The groups are shells around one centre, one inside the other: the same stretched ball of 7 dimensions in 6 sizes.
(in the rows, 128 means zero)
Some rows, each with its group after it:
[133  93 125 181 117 124 158 177 174 133 138  74  89 131  93 145 117 156
 169 160  93  87 106  76 133] -> J209
[ 97 115 150 113 152  89 184 101 113  30 168 103 151 120  92 101 163 179
 148 162  84 107 149 103 109] -> J984
[120  85 129 107 151 107 139 183 143 133 135  96  98 161 114 165 108 185
 151 160  97 107 113  87 161] -> J209
[123  92 135 151 108 148 130 178 155 135 100 108  88 142  90 189 118 160
 124 135  95  83 135 110 106] -> J889
[109 105 117 162 161 135 141 144 128 140 155  82  70 116 100 162 132 127
 123 151  85  97 146 122 116] -> J87
[ 87 126 146 128 168 104 177  92 107  75 196  75 123 125  94 102 159 155
 157 182  82 125 156  92 132] -> J78
[115  97 133 112 141 109 134 173 138 124 138 106 104 154 100 158 125 177
 154 155  96 102 123  90 151] -> J87
[123  86 127 157 129 147 126 190 155 167 113  86  69 148 108 191 103 160
 133 151  93  90 126 100 133] -> J87
[140  99 127 178  91 152 195 124 174  81 117  98  96 113  63 173 130 110
 102 120  93  93 141 126  42] -> J209
[107  97 148 104 145 120 151 152 134 122 143  86 109 168 109 159 115 185
 148 171  94 123 133  81 153] -> J387
[126 106 139 183  90 151 170 137 168 103 122  92  98 123  67 159 134 132
 132 139  92  89 140 103  76] -> J387
[101  94 155  97 150 113 156 144 122  90 136  95 128 159 117 150 123 204
 139 169  90 115 141  93 139] -> J387
[144 104 120 180  90 121 194 136 180  65 133 107 111 104  54 139 146 118
 138 123  96  81 121 109  62] -> J87
[ 97 114 133 152 157 136 148 124 120 126 163  78  85 125  97 150 139 136
 131 163  83 109 156 111 120] -> J87
[117 108 129 127 141 126 184 111 136  87 157  94 103 131  81 156 136 125
 116 144  92 121 147 117  92] -> J387
[117 100 153 116 109 116 163 146 148  76 124 112 133 151  84 148 134 184
 148 149  96 102 133  89 114] -> J387
[106  96 144 162 136 162 136 158 140 161 125  66  74 149 114 182 107 162
 127 168  86 104 147  98 128] -> J209
[104 125 136 125 147  94 187  97 124  57 189  96 130 119  72 103 166 139
 158 160  89 118 144  96 114] -> J78
[107  85 141  96 154 133 121 179 126 152 118  98  89 173 123 194 101 189
 124 159  94 113 137 101 155] -> J984
[ 91 104 133 120 193 105 147 133 101 107 172  79 102 128 124 133 137 173
 138 175  80 111 147 109 147] -> J889
[ 93 121 125 120 185  99 166 100 100  81 194  93 107 112  94 120 160 133
 133 160  83 118 156 121 121] -> J387
[112  94 151 116 116 151 142 152 139 117 102 110 102 160  96 196 116 169
 108 140  94 106 152 114 102] -> J209
[115 105 139 187 122 141 167 136 152 107 139  72  96 117  92 142 133 148
 140 160  84  91 141  99  98] -> J984
[118  86 118 133 155 146 139 161 133 145 122  96  67 137 111 202 108 139
  93 136  90 102 144 134 107] -> J78
[106  98 160 118 119 128 150 149 135  89 116 104 127 153 100 157 128 197
 137 156  91 100 144  95 117] -> J889
[105 114 118 113 181  80 182 105 111  55 193 101 121 107  91 109 161 139
 140 153  86 113 140 119 116] -> J984
[136 102  98 172 145  97 181 144 157  89 168  95  91  93  77 127 145 113
 145 136  91  86 114 114 100] -> J78
[142  97 111 161 119 108 193 141 169  76 146 100 105 110  72 141 136 124
 137 131  95  92 115 109  85] -> J889
[138  99 103 189 113 155 148 162 167 148 124 100  54 110  69 192 125  91
 108 117  94  82 133 132  76] -> J209
[130  93 143 114 106 118 168 160 164 100 126 104 119 164  83 161 117 172
 151 149 102 112 117  79 125] -> J78
[131  77 143 136 107 144 146 189 169 141  97  90  94 168 107 192  93 185
 136 152  98  99 117  85 129] -> J78
[ 93 117 165 126 128 128 169 105 121  69 148  92 133 140  88 132 149 174
 140 166  86 114 162  97 106] -> J78
[139  93 117 211 100 140 150 182 182 135 118  85  76 110  82 159 123 136
 149 140  91  65 114  98  99] -> J984
[164  90 119 190  56 133 197 158 207  68  99 117 109 109  46 163 132 119
 129 106 102  69 109 109  42] -> J78
[103  94 160 125 124 143 131 167 138 136 114  87 105 169 112 174 110 200
 143 169  91 105 141  83 143] -> J889
[111 112 138 112 144  88 180 122 132  62 172 101 134 134  84 113 150 165
 162 161  93 114 130  88 129] -> J387
[106 113 136 152 135 115 153 135 131  89 152 100 112 116  85 129 153 155
 149 153  87  89 143 105 112] -> J889
[120 102 129 123 128 132 165 130 138  91 131 115 101 132  78 175 135 132
 106 127  94 106 148 128  83] -> J387
[116 108 117 129 157  78 167 135 128  57 169 115 124 103  84 111 162 151
 152 142  89  88 127 113 115] -> J78
[112 102 142 138 127 149 171 118 135  91 126  97 102 132  89 175 130 140
  97 139  88 108 161 128  74] -> J889
[109 102 126 106 172  98 169 129 120  87 167  96 110 133 104 140 136 155
 132 156  90 118 137 111 128] -> J87
[135  92 123 202 106 141 154 178 178 137 122  77  79 119  88 158 118 144
 151 149  91  75 115  91 108] -> J889
[ 91 113 145  95 164 135 164  96 100  89 155  99 107 143  98 167 139 144
  96 151  86 132 176 131  99] -> J209
[145  96 118 160 103 107 186 153 176  71 133 111 114 114  67 140 138 137
 146 127  98  83 110 102  85] -> J87
[107 108 139 143 150  96 182 118 127  47 161  93 134 107  96 106 156 170
 147 160  82  93 140 106 104] -> J209
[141  94 131 152  83 142 166 159 176 101 103 118 101 137  64 182 125 136
 122 119 101  89 127 110  75] -> J889
[113 112 130 186 122 145 147 144 149 133 145  81  81 117  80 152 138 129
 143 153  87  89 143 103 106] -> J209
[115 103 156 137 100 123 168 138 148  59 116 112 138 134  81 141 143 183
 140 144  92  88 141  99  90] -> J78
[ 76 117 150  75 189 106 150  98  77  73 172 106 126 140 110 138 155 173
 118 165  83 128 175 125 129] -> J209
[121 110 122 156 133 117 167 138 150 111 164  87  94 124  78 137 139 128
 154 153  92 104 127  94 119] -> J87
[125 104 145 188  93 137 175 144 170  92 127  82 112 122  78 137 134 157
 154 154  89  84 130  86  92] -> J984
[132  94 117 176 118 167 157 152 163 152 121  84  57 129  84 201 110 106
 100 131  93 100 141 125  81] -> J984
[100 106 143 123 158  86 161 135 119  63 163  96 136 124 106 105 152 193
 164 170  85  96 134  92 138] -> J984
[ 84 118 141 105 184 126 154 103  96 117 181  78  96 144 108 149 138 146
 124 174  84 137 167 112 136] -> J889
[109 112 137 145 138 131 170 122 139 112 162  78  98 138  86 145 133 138
 143 164  90 119 143  94 118] -> J387
[136 106 126 178  95 123 196 124 169  54 133 108 117  99  57 137 151 122
 129 124  92  82 132 117  53] -> J387
[104  95 136 108 165 101 143 154 117  97 145 102 114 138 116 145 132 187
 140 160  88 101 135 106 141] -> J87
[150  95 131 206  61 154 188 153 200  95 102  94  97 116  57 166 125 124
 131 125  96  76 122 101  53] -> J984
[ 89 118 150 119 157 127 165 100 108  88 166  86 113 136  96 140 146 153
 127 167  84 124 166 110 114] -> J87
[142  90 141 172  73 129 169 172 185  82  97 109 121 129  73 153 127 171
 150 133  97  70 114  90  85] -> J984

New rows. What belongs after each?
[120 115 120 168 136 125 193 102 143  76 166  88  98 100  70 135 152 104
 122 140  86 104 147 123  72] -> J387
[106 102 120 163 165 123 133 161 129 144 157  77  76 120 111 147 130 151
 146 165  84  91 134 105 142] -> J984
[ 77 110 143  72 199 113 131 119  76 106 165 104 106 148 121 159 140 173
 111 164  84 127 171 128 143] -> J209
[116 103 139 178 120 140 161 146 154 118 137  74  95 126  92 147 128 153
 146 161  87  93 136  93 109] -> J87
[123 111 146 169  92 132 184 126 163  72 134  94 121 123  66 135 144 146
 147 146  92  93 137  93  81] -> J889
[111  93 145 132 131 139 121 187 148 173 127  79  84 175 112 177 101 185
 161 174  96 109 123  70 171] -> J78
[115 103 147 162 118 108 165 152 153  83 142  85 127 127  93 114 140 186
 176 168  88  85 122  74 127] -> J209
[134  94 106 165 134 126 161 156 155 111 134 103  80 108  84 167 130 119
 117 125  92  83 127 129  88] -> J87
[135  89 133 193  84 180 139 181 181 166  90  85  63 142  84 208 102 135
 118 135  95  83 132 105  89] -> J209
[ 98 105 138 148 156 159 152 118 118 130 142  76  78 131 106 179 125 134
  97 155  82 114 169 129  96] -> J209
[107  91 148 134 141 130 157 145 131  93 122  89 114 137 115 157 123 188
 123 159  85  97 145 109 110] -> J78
[ 80 129 146 121 181 104 172  85  95  75 201  76 122 123  98 103 162 154
 150 183  80 127 164 100 133] -> J78
[143  92 120 176  94 135 145 192 186 147 117  95  80 140  76 171 114 142
 159 140 101  82 104  83 122] -> J889
[120 111 116 123 158  74 196 111 131  37 183 109 131 103  78 102 163 138
 147 144  90 104 128 112 103] -> J78
[ 98 104 130 116 184 109 170 111 105  80 168  88 108 120 113 140 140 154
 114 159  82 116 155 127 112] -> J984
[ 93 109 128 110 187 112 141 134 105 133 179  82  88 143 113 148 132 153
 139 172  87 125 146 104 157] -> J87
[121 101 110 152 157 106 173 133 135  81 157  99  98  99  90 139 145 129
 122 137  87  90 135 130  93] -> J889
[113  94 121 134 163 122 135 171 136 154 151  81  76 145 112 166 114 156
 144 163  91 107 125  96 155] -> J387
[131  89 141 145 100 123 146 186 170 120 111 101 109 153  90 160 117 183
 162 151  98  87 111  77 132] -> J87
[124 114 107 179 148 105 192 113 147  78 184  83  96  88  73 114 156 103
 143 146  86  96 131 114  90] -> J78
[ 96  99 124 110 187 105 123 159 104 125 156 100  92 132 121 153 134 171
 133 159  86 100 142 118 152] -> J209
[141 100 129 157  89 115 181 151 176  71 125 115 119 123  61 144 140 143
 148 128  99  84 117  97  84] -> J87
[107  85 140  93 159 118 129 172 121 122 121 106 104 160 124 178 112 197
 125 155  92 105 136 108 146] -> J209
[112  87 133 139 147 145 127 175 136 154 117  87  76 148 118 190 106 168
 119 154  89  98 139 111 131] -> J387
[143  99 130 179  74 139 172 160 188 101 112 104 101 127  59 162 129 134
 144 128  99  81 118  95  80] -> J87
[128 108 134 149 109 103 193 127 159  51 149 105 132 118  67 119 151 148
 155 143  93  95 125  94  91] -> J87
[106  98 135  88 163 105 138 159 121 123 152 102 105 162 109 159 123 178
 146 162  95 120 131  94 161] -> J387
[114  95 116 148 172 101 150 159 131 114 160  84  93 116 114 135 131 160
 147 161  85  91 124 106 139] -> J78
[120 110 121 170 127 147 167 122 145 110 144  93  80 111  73 167 139 104
 109 133  88  99 151 129  74] -> J87
[136  86 135 126 106 121 157 181 171 119 116 103 106 161  90 170 109 173
 152 146 102 101 108  80 131] -> J984
[141  92 130 176  79 161 152 174 184 140  98  99  79 142  70 195 111 132
 126 128  99  86 125 102  87] -> J387
[124  94 112 150 146 115 136 176 146 135 141  99  81 124  98 160 126 146
 142 144  93  86 120 108 131] -> J87
[108 107 127 176 142 148 142 144 137 142 145  77  71 120  95 164 130 130
 127 154  85  95 148 114 110] -> J387
[123 106 116 129 142 104 174 126 134  64 150 122 111 107  75 145 153 126
 117 124  92  94 140 134  81] -> J984
[128 104 105 145 144 113 181 122 140  73 152 114  95  98  73 154 148 105
 104 119  91  95 140 143  68] -> J209
[ 96 109 128 120 172 116 134 137 106 115 159 101  94 127 103 152 144 151
 127 154  86 104 153 122 130] -> J387
[145 102 111 189 100 108 180 156 182  82 143 103 104 100  59 128 146 123
 160 130  96  73 107  98  88] -> J889
[100  96 144  88 170 116 152 142 117 122 155  83 106 169 120 160 114 183
 137 175  91 133 140  91 158] -> J209
[ 89 124 127  94 192  98 174  81  88  63 196 104 115 116  90 127 165 127
 115 152  84 129 168 135 108] -> J78
[111 100 124 161 143 147 123 169 140 167 135  83  64 136 101 180 119 140
 132 154  89  95 139 107 132] -> J387
[131  90 125 125 124 133 168 148 152 102 120 110  97 139  87 184 119 140
 106 128  96 105 134 122  89] -> J889
[121 110 104 182 147 133 154 142 146 139 165  82  62 104  79 155 138  97
 132 142  88  95 136 119 105] -> J209
[110 105 139 121 141  88 158 147 133  71 154 106 133 130  93 115 149 185
 168 160  91  94 125  88 136] -> J387
[111  98 125 157 155 137 156 136 130 115 142  84  83 117 105 164 128 139
 110 148  83  97 149 127  98] -> J387
[108  97 140  89 146 128 130 164 129 145 135 103  94 176 103 185 113 171
 136 157  99 124 136  94 155] -> J78
[125 101 136 146 113 129 157 161 163 130 139  87  97 153  84 157 120 155
 159 158  98 107 120  77 133] -> J889
[109 103 129 109 157 131 158 128 124 121 153  94  89 147  96 174 125 135
 113 149  92 127 149 117 118] -> J387
[134  89 137 175  94 134 166 166 174  94 105  97 109 125  86 157 124 166
 139 139  92  75 122  99  89] -> J387
[136  93 128 187  90 176 155 161 178 152 103  85  65 137  77 203 107 118
 111 132  95  93 136 111  78] -> J984
[104  95 145 103 160 109 159 141 122  95 148  89 118 152 116 146 124 189
 140 169  89 117 137  95 141] -> J87
[ 91 109 120 115 200  97 137 133  94 108 179  95  95 117 115 134 148 154
 133 162  82 106 149 124 144] -> J209
[127  99 136 184  93 168 147 162 171 149 110  84  74 139  79 188 114 134
 128 143  94  91 137 100  94] -> J889
[103 105 153 138 133 126 147 150 138 121 146  78 110 153 103 141 127 184
 164 178  89 108 135  74 148] -> J387
[110  99 125 153 157 112 151 147 127  91 144  96 103 106 105 138 142 160
 131 149  83  82 139 121 109] -> J78
